The rows of a group lie close to one hidden flat surface of 11 dimensions, which may be shifted away from zero. Surfaces can cross.
Some rows, each with its group after it:
[  6  15  17  -9 -33  -7  20  27 -27 -17 -27 -17  32 -35 -17   2  -2  11
  -9] : vadi
[-35   3   3  19  -9 -23  -4  -8  23  -6  14 -20   5   4  -1  -3  -9 -16
  -8] : bisu
[ 11  17  14  -8  -6  34  -1  12  12   2   1  -8  14  53 -27  33  23 -52
  -7] : vadi
[  2  -6  23  14 -17 -15 -10 -18  -2 -11  -8  -7 -18  -7 -14  15 -19   7
 -10] : vok
[ -1 -13  22  30 -21 -23  14 -10  -6   9  -2  -8  -8  26 -27  12   5  27
  -3] : vok
[ -6  -2  -3  18 -27 -13   4  24  -8   5   7  -2   3  10   4   6   3  20
 -12] : luvez
[-16 -17  21   5 -15 -21   2  10  -3  26 -16  -8  20  -3 -17 -14   6  12
 -18] : guna
[  2  -8   9  17 -33 -25   9  27 -20   4 -15  -8  -7 -23   3  -4  -3  38
 -15] : vok
[ -6  -6  -4   5   7 -35   6 -10  33  -1  -3 -29  -5  -2  -9 -29  14 -23
   9] : vok
[ 22   9 -25   5  -2  12  -8  29 -11   1 -10   1   6  10   1  39 -10 -19
  -1] : bisu
[ -6  -4  -5  13  10   8   2 -18   2 -19   0  23  17   4   5 -15  -3   9
  13] : vadi
[ -7 -14   4   7  -7 -18  -3  -6  -4  -5  17   3 -23   4  17  15   5   2
 -24] : guna
[ 24   6  -1 -18   5  14  11   4   5 -15   4  -2  -7   7  -7 -16  21   2
   7] : bisu
[-12  18 -14   7  -9 -35  30  28  24  -1  21 -34  10  11  10   1   6 -13
   8] : bisu
[ -1  11 -32 -15   7  -2  -8  24   3   6   7  13  -6 -32  29 -18  -8  -9
  -2] : luvez
[-10   6 -10   1   1 -15  10   0   8 -23   3  -4  14 -17   6 -10  -6  -5
   4] : guna
[ 40   8   7  -3 -30   7  12  28 -24 -12  13  13 -27  12 -27  14   6  28
 -21] : luvez
[  4  20 -12   0   1 -14  33   6  12 -44   8 -23  32  -8   0   0  -7   6
  19] : vadi
[ 18   6  25   7  -9  12   4 -20  17 -12 -29 -26  -5  14 -35 -15  18 -16
  21] : guna
[  0   2 -12  -1   0  23 -23   6  -8   7   9  37   5   9 -12  -4 -26   5
  -7] : luvez
[-17 -11   0  15 -15 -22 -15  -2   1  -8  -1 -26 -14  -7  -5  18  -3 -19
 -19] : luvez
[ 26  -1  -1  11 -22   1   3  10  -8 -27   1  18   0  -7 -12 -17 -15  41
 -10] : vok
[-14  26  -7  -5  -8 -21   9   6 -15 -42  -6  35  18 -39  -3  10  -6 -56
  -3] : vadi
[ -4  -4 -21  23 -16  21 -18  13  -4  -9  10  35 -18  13  33  -1   4   2
 -14] : luvez
[  4  -1  -9  26 -11  23  -7  -6  -3  -6  -5  25   1   8  14  -8 -18  33
  18] : guna
[-31 -10  21  -1   5  23 -10 -23  -4  -6 -31   9  18 -12  16 -21  24 -19
   3] : luvez
[ 30   0   9 -16   0  16   6   1 -24   8  17  27 -56  10  16  11  22  25
 -10] : luvez
[ -3  -7 -22  13 -14 -36   4  28  12   5   3 -29 -13 -10  19  -9   8  -6
  -7] : vadi
[  1  14 -13  -5  10  28  13   7 -13  -7  20  21  16   3  42  20 -15  33
  15] : vadi
[ -2   3  -5  -1  12 -12   2  -5   7   2  10  -9  17   6 -26   6 -23   0
  10] : bisu
[  5  -6  17  12 -16  -3   9   5  -9  13 -31 -19  -4   8 -10  15  18 -10
   5] : bisu
[ 16  16  21 -15  -5  19  -3   2   0  28   8  10 -20  12  10  31 -13   0
 -10] : vok
[-19 -22   6  21  20  11 -20 -45   4  14   7  30 -30  18  26   2  -3   9
   7] : guna
[ 28   3  -5 -19   8  37  -8   1 -18  -5   1  34  15  -1 -21 -14  -5  25
  -6] : vok
[  7  13 -10 -16  19  -7  21  -1  17  -3   9   2  10  11  -7  -9  18 -23
  15] : vadi
[  8   9   1 -16   3  -5  12   7   4   9  -7   8  28 -26  -9 -36 -17  26
   8] : vok
[ -3  -3  11  -8   1  19 -11  -6 -13  19 -12 -14   5  -9   6  20 -18  21
  -1] : vadi
[  3   0   5 -16  12   2  11  -8 -28  11  -3  29  -5 -28  17   0   3  21
   6] : vadi
[-11 -14 -25  28  -5  20 -28  -8  -3 -21   3  42 -24  -8  59 -10  -6   4
  -6] : vok
[ -5  -5 -16  -7   2 -22  -4  21  -1  12  -2 -18  -5 -12  -4  -5  12 -13
  -8] : vok
[ 14  -4 -17   3   5  -6  -1   3  20   4  11  -5 -19   8  14 -20   8   3
   3] : guna
[ 38  14   6  -5  10  31  -5 -18 -22   2 -14  12 -31 -27   6  -2 -27  46
  33] : guna
[ 13  -4  -2   5  -3   1  22   4  -1  -9   0  26   5  12   4 -27  31   9
   7] : vadi
[  3  16  -4  -6   8  -1   6  -4   7   4   3 -10  -8  -2  14  15 -11  -6
  14] : guna
[  3  -9  21  13   0  -6  18 -24   4 -10  -9  -4  -5  26 -20   3  21  -3
  17] : bisu
[ -4  -2   0  -9  -5 -13  10  22 -10  30  -2  -6 -21 -18  31  -9  22  12
  -4] : luvez
[ 12   2   6  -6 -20   8 -11  24 -26   0   4  -2   4  -3 -26  22 -20  18
 -29] : luvez
[-30  14  12 -11  10  -6   3 -23  -5  -4  38  16 -14 -20  25   0 -21  24
  -2] : bisu
[ -9  -7 -15  17  -2 -14   0  12  12  22   4   8   5   0  13 -15 -13  23
   3] : vok
[-19  11   0   2  -3  29 -24  -7  -6  -9  -6   5   0  -6  31  42 -16 -40
  -5] : vadi
[ 15  21  -4 -28  -2 -14   3  26 -22   9   6   9   8 -30 -25  18 -20  -7
 -13] : vadi
[ -3  -8  -1 -16  10  -8 -17 -16   9  -8   5  -2  -9 -26 -11 -38  -9   7
  -9] : bisu
[  6   5   1 -11  14  26 -30 -17  -2   6   0   8 -14  -7  -5  15 -26 -16
  -3] : guna
[ 27   7 -23  21  -3 -21  18  20   9  -7 -10 -28  18  25 -31  37  -4 -25
  20] : bisu
[ -6 -11   1 -18  11 -11  -8 -12   1   6   7   7 -13 -15  13  -7  13  -8
 -19] : guna
[ 14  13   7 -26  -6  17   3  18  -3  -4 -20 -12   8 -19  -7 -19  18 -17
  -5] : bisu
[ -7 -15  28   6  -5   4  12  -7   7  35 -14  -6  12  37 -29 -25  37  11
   4] : luvez
[ -8  -2  22   4  -2   0  11 -25   8 -26 -24 -10  11   0 -16 -10  18 -22
  14] : vadi
[ 18 -11  -9   5  14  -6   0   1 -13  30 -18   6 -18  -1  12  10   8   9
  13] : bisu
[ 11  -2  10  -2 -14  -5   2   0 -13 -15   6   0 -29  -6   0  14   6   6
 -15] : luvez
[ -9 -15   7   4  19 -18   3 -35  13  -8   5   6  -4   7 -16 -20   3   3
  11] : luvez
[ -7 -24  16  30 -12 -23 -13 -31   9  -6 -14 -18 -46  -5   8   1   5  -2
  -1] : guna
[ 24  28 -13 -21   8  12  -9   9  29 -12  18  13  19 -10  -4  -9 -47  -2
  -2] : vok
[-14 -16  -3  39   2   5   9 -18   1  -5   6  32   0  31  24   1   6  23
  18] : bisu
[ 10  -2  -8  -5  -1  -9 -11   4   5   9   6   6 -16 -21  11 -13 -21  19
  -8] : vok
[ 31   6 -24   2 -14  20   6  36  -4  -5  -1   9  14  19  -7   2   9   8
  -5] : bisu
[ 20   9 -14   0 -21  12   0  29   3 -17  -3  21   4  -9 -11 -39  10   5
  -9] : luvez
[-15 -15 -15  32 -14 -17 -27  -5  16  -5   1   4  -9   2  14  -5 -23  -5
  -8] : vok
[ 17   5  -9 -10 -11   3  10  23   0 -10  17  -1 -15   7  14   9  19   1
 -18] : guna
[-25 -34  10  26 -14 -59 -16 -22  20  -5 -20 -31  -8 -29 -20 -33   0 -10
 -21] : guna

New rows, each followed by its group:
[  0   8 -10   7  -7  -1   4  23   9  13  11  16  27  19 -14 -15 -10   9
   5] : luvez
[-15 -15 -15  13 -11   6 -28  11   3  -9  -1  -3  13   2  -6  -3 -14  -9
 -21] : luvez
[ -2  11   6   2 -13   1 -20  -2 -22 -26   0  14  -4 -20 -11  44 -24 -32
 -19] : vadi
[ -9   4  -6  14 -21 -38  11  22   2  -3  -6 -10 -19 -13  15  11  18 -33
 -11] : vadi
[-10 -16  11  14 -17 -17  -7   2  -9  -6 -20 -16   1 -13 -20  -3   3  -8
 -15] : vok
[ -9   8 -15  18  -8  -3  -2  11  12 -27   4 -25   9   4  14  14  -9  -9
   1] : vadi
[ -6 -26   4  22   3  23 -34 -31  -2  -6  -6 -31 -15   2  23  22 -37  37
  -1] : vadi
[ 11  18 -10 -18   4  28 -13   6  11 -14   0  19   8 -11  20 -11  -5 -21
  -3] : vok
[ 10  21  24   2   1  -6  37  -5  -6  26  12  37  -6  18 -13  -3   9  19
  28] : luvez
[ 31 -31  -5  29  -7 -18   6 -17  12 -27 -24 -10  -9  15 -44 -38  22   9
  16] : bisu
[  1  12   4   9  -9 -17  20  -8  -4 -20  10  21 -19  -8  16  -1  10   0
  13] : luvez
[-19 -24 -10  -2  12   8 -18 -21  -9 -19  -8   2   6 -26  17 -22   0  12
  -9] : luvez
[  7  -7  26 -11   4 -29   2 -22  -1   9 -14 -12 -36 -29 -17 -21  18  -8
  -3] : luvez
[  1  -4  27   6  -6 -15  11 -28  -1 -18 -16   3  -2 -17 -14 -12  -2  15
   7] : vok
[ 27   9  19  -4   8   9   2 -21  31  13  28  14  -6  34 -22   8 -34  23
   5] : vok
[ 14  -2  23 -12 -11  10 -16   1  -5  18 -29 -23 -22  -9 -15  -4  13 -14
 -11] : guna
[-10 -13  34 -23   5  24   1 -25 -14   2 -30 -11   3  -9  -2 -14  38  -6
  -8] : luvez
[  8  20  26  -2 -23   4  21   3 -23 -19 -10  18  24 -24  -3  10 -25  38
   1] : vok
[-26  -7  -5   5   9  15 -12   7   6  17  -9   6  47  12 -10 -22  -8   3
   1] : luvez
[  5 -15 -18  -4  -2  11 -21  15  -5   0   8  -5 -20  -3  19  -6  11   8
 -25] : luvez
[  6 -12 -20 -33  27  35  -7   4  -8  -7   9   2  19  -3  18 -25  18  20
 -11] : luvez
[ 16  19 -17 -12   8   5  -6  20   4  11   4 -12 -12 -16  15   2 -16   0
  13] : guna
[ -6  -7 -12   3   5   1  -5   2   4  13   8  10  -8   5   7 -13   2   5
  -1] : luvez
[ -4  -7 -10  20   1 -35 -15 -14  17   3   0  18 -11 -20 -21 -39 -27   3
   7] : luvez
[ -4  -4  15  14 -19   1  -2  15   9  27 -19   1  20  19 -27 -26  15   3
  -4] : luvez
[ -3  -5  34 -21  21  -3  35 -51 -16 -32  -3   2  -6  -7  -5  -1  28  16
  17] : luvez
[ 23  10   6   0  -5  17   2  -1  34   0   7  16   8  20   0 -22 -13  13
   6] : vok
[ 11   7  38  -6 -11  35  -7 -18   9   0 -21  19   7  13  -7  -7   7  -2
   0] : vok
[  1   0  50   1 -11  14  22 -30 -12 -10 -34  15   8 -11   2 -18  28  20
  10] : vok
[ -5   7  11  -6  13  -4   7 -17  18  16   9  -2 -13   6  18  12   0 -15
   9] : vok
[-15 -21  -2   7  12  12   0 -24  -4 -26   8  10  14  12   5  -9   4  20
  -1] : luvez
[ -3  -9  -6   4 -15   7 -17   6  -8 -17 -10   4   3 -19  -6 -18  -7   4
 -19] : luvez
[ 23  19  21   4 -27  -4  14  -8  15 -30  -2   4   4  -9 -10  -8 -19  23
   2] : vok
[  5  -6   2  30  -1   9  21 -20  20  -9   6  13 -11  43  14 -16  26  16
  27] : guna
[ -8  12   4   1  -9 -13 -17  -8  21 -22  -8 -23  10 -14 -22  16 -22 -48
 -10] : vok
[ 24   2 -31  -8 -10 -20  22  36 -23 -16  23  -8 -23 -12   9  11  18  22
 -11] : vok
[ -7  12  -6   7 -20 -16   1  20  -4   0 -10  13 -25 -28  35 -11  10 -14
  -4] : luvez
[ -1  -3  22   6 -13 -19  12  -5   6   7 -19  -2 -11 -19  11 -24   9  23
   4] : vok
[ -9  -9  -1 -20   4  26   0   5 -25 -16   3 -10   8  -9  26  20  16  12
 -18] : luvez
[ 13  17  -5 -12  10  23   6   7  -4   2   5   7   9  23   0  35   4 -21
  12] : bisu
[ -5 -10   1 -28  28   0  -6 -14 -12   9   5 -15 -12 -22  12   4   6   4
  -6] : luvez
[-16  -1  12  -4   1   5  10   0 -16  19   6   2  -7   7  23  23  14   7
  -4] : luvez
[ -1  -7  -4 -26  15  10   9   6   5  18  -5  -9  11  -5  11 -34  34   5
   3] : luvez
[-18 -19  27  14 -28 -17 -25 -21 -24 -41 -40 -26   6 -51 -30  -5 -14  -5
 -26] : luvez
[-13  -8 -14 -18  20  13   1   5  -4   2   3   2  46 -14   2 -28  -7  21
   1] : luvez
[-11  -9 -18  11 -17 -21  -4  26   6  -2  11  -4   5  -5  11 -10   4   4
 -25] : guna
[-10 -10  -3   0   5  -1  -9  -5  -6   1 -12  -3  -6  -8   1   1  11 -25
  -3] : vok
[-22 -27  19  17  17 -27 -19 -42   5  23 -17  16   7  -4 -48 -27 -15  -6
   5] : vadi
[-24 -18 -17  11   5 -12  -2   6  12 -11  14 -31  35  16  -8  -3  -3   3
  -6] : luvez
[  9  -5  17  -9  -7  19  -5  11  -1  17 -21 -43   1  -1   4   2   8  22
  -2] : vadi
[-22  -6  17  29 -24 -30   3  -6 -22 -12 -11  41   6  -9 -24   9  -1 -15
  -9] : vadi
[-21 -19  22  25 -13 -13  -7 -10   7  17 -28 -40   1   6  -1   2   6  -1
   1] : vadi
[-15 -12 -13  22  -5  -7  -6 -10  10 -31   0  10  19  -4  -6 -31  -8   5
   4] : luvez
[-27  23  36  -5 -10  -9  26 -16 -16 -26  -6  -7  14 -27  10  17   2  -6
   9] : bisu
[-15  -8 -12  23  16 -26  -2 -20   9  -2  20  20 -15  10   8   7  -7 -14
  11] : vadi
[ -6   5  -8  -1   6  17   2  10  -5   4  10   5   8  29   1  28  17 -28
  -2] : vok
[-22  21  -9 -10   8   3  18   3   9 -11  32  14  14  -3  34 -14  -2  12
   9] : bisu
[ -9  -2  -8  -9  26  -6 -11 -25  22   1  12   2 -36  -3  27  -4  18 -43
   7] : luvez
[  1 -12  -6 -18  21  -1  -7 -29   7 -31   1   1 -27 -23  17 -33  22 -11
  -2] : luvez
[ 18  12   6  11 -17  28   7   4   3  -8 -28  -3  -1   6   7 -15  12   6
  20] : guna
[  6  -1  10 -16   4   3  26  11   8  23  -4 -11  15  19 -14 -30  40  12
   7] : luvez
[  4  -7  -1   2   7 -23   6 -16 -15  -4  14  18 -23 -27  -1 -14 -21  40
   7] : luvez
[  2  -3  -8   0   0   0  11  21   2  30 -17   0   8  10  12 -12  24   5
  14] : bisu
[  0   5 -18  -8   7  -5   4  15  22   9  29 -10 -14  15   9 -11   7  -2
  -1] : bisu
[  2  -3  -9 -14   4  34 -27  23 -23  48   0  21 -25   7  27  26  10  -4
 -20] : vok
[  0  -5   5  -6  11 -13 -13 -12   6  15   2   6 -14 -12 -21 -12 -12  -9
   1] : luvez
[  8   0   4  -9   9   2 -18 -18  -1 -19  -5  12   5  -7 -39   1 -16 -25
  -8] : vadi
[  9  -4  19   2 -20  12   0   8  -5   4  -9  -1  -3  11 -10   1  16   5
 -14] : guna
[ -1 -18   4  14   1  -6 -21 -12   8  26   1   7 -22   9   0  -7 -18  16
 -10] : vok
[  8   1 -10 -12  11  16  -2  17   0  32  11  -9   1   7  19  11  -9  23
   2] : vadi
[-16   3  -5  42 -25 -11  16  -2 -10 -29   9  36  -1   6  26  -1  -3  26
  10] : luvez
[  4  -6 -12   3  17 -18  -6 -20   8  14  -5  -6 -44 -25  39 -17  -2  13
  18] : guna
[  4  16  -4  -4 -11   3   5  24 -18   3  11  24 -18   4  20  35  11 -26
 -13] : vadi
[ 17  11 -19  -7   2  -1  -6  25  -2  19   4 -10 -25 -20  27   0 -18  20
   7] : guna
[ -6  -8  10  -2  -3  17 -19  -9 -10  -4  -9   6  -9  -4  -6   4   5 -13
 -15] : luvez
[ 18   4   5  -7 -14  21 -10   9  -3 -11   1   9   5  16 -38  -5   1  -8
 -14] : luvez
[ 17  11   9 -30  18 -12  16  -6   9   3   3 -11 -12  -2 -19   3  23 -33
   4] : vadi
[ -1  17  -2  -8   5 -16   6   2 -21   2   4  -6   3 -23   1  46 -34  -5
   7] : bisu
[  0  11  17 -19   2 -10  11 -11  -3 -10   8 -18 -28 -14   8  13  10 -10
  -4] : bisu
[  7   9   2  -7  -3   0   4   7 -11  -8  24   4   1   4  -2  38 -17  -1
 -14] : guna
[ 14   3  -1  -4  32   6   0 -39  22   1  37  27 -23  35   2  14 -15   1
  13] : vok
[ -9  -2  11  21  -4 -19  28   1  20  14   5 -28  23  45 -22   8  12   3
  17] : vadi
[ 19  12   5 -19  13   7   5   4  28  17  16 -16   2  38 -32  12   9 -27
   1] : vok
[ 15   9   1  -2  -8  -1  12   2  -7 -20   7  11 -21  -8  20   9  -1  12
  -3] : vok
[ 13 -19  22 -30  21  -9  13 -34   5 -14   8  14  -1  -2 -29 -29  22  12
 -11] : guna
[-15  -5  -4  11  -8  17 -15 -13 -17 -41   6  11  -5   1  19  24  -4   0
 -15] : luvez
[ -1   3   0   9  -4 -23   9  -3  15  -5   6 -10  -9   7   6   5   3  -9
   3] : vok
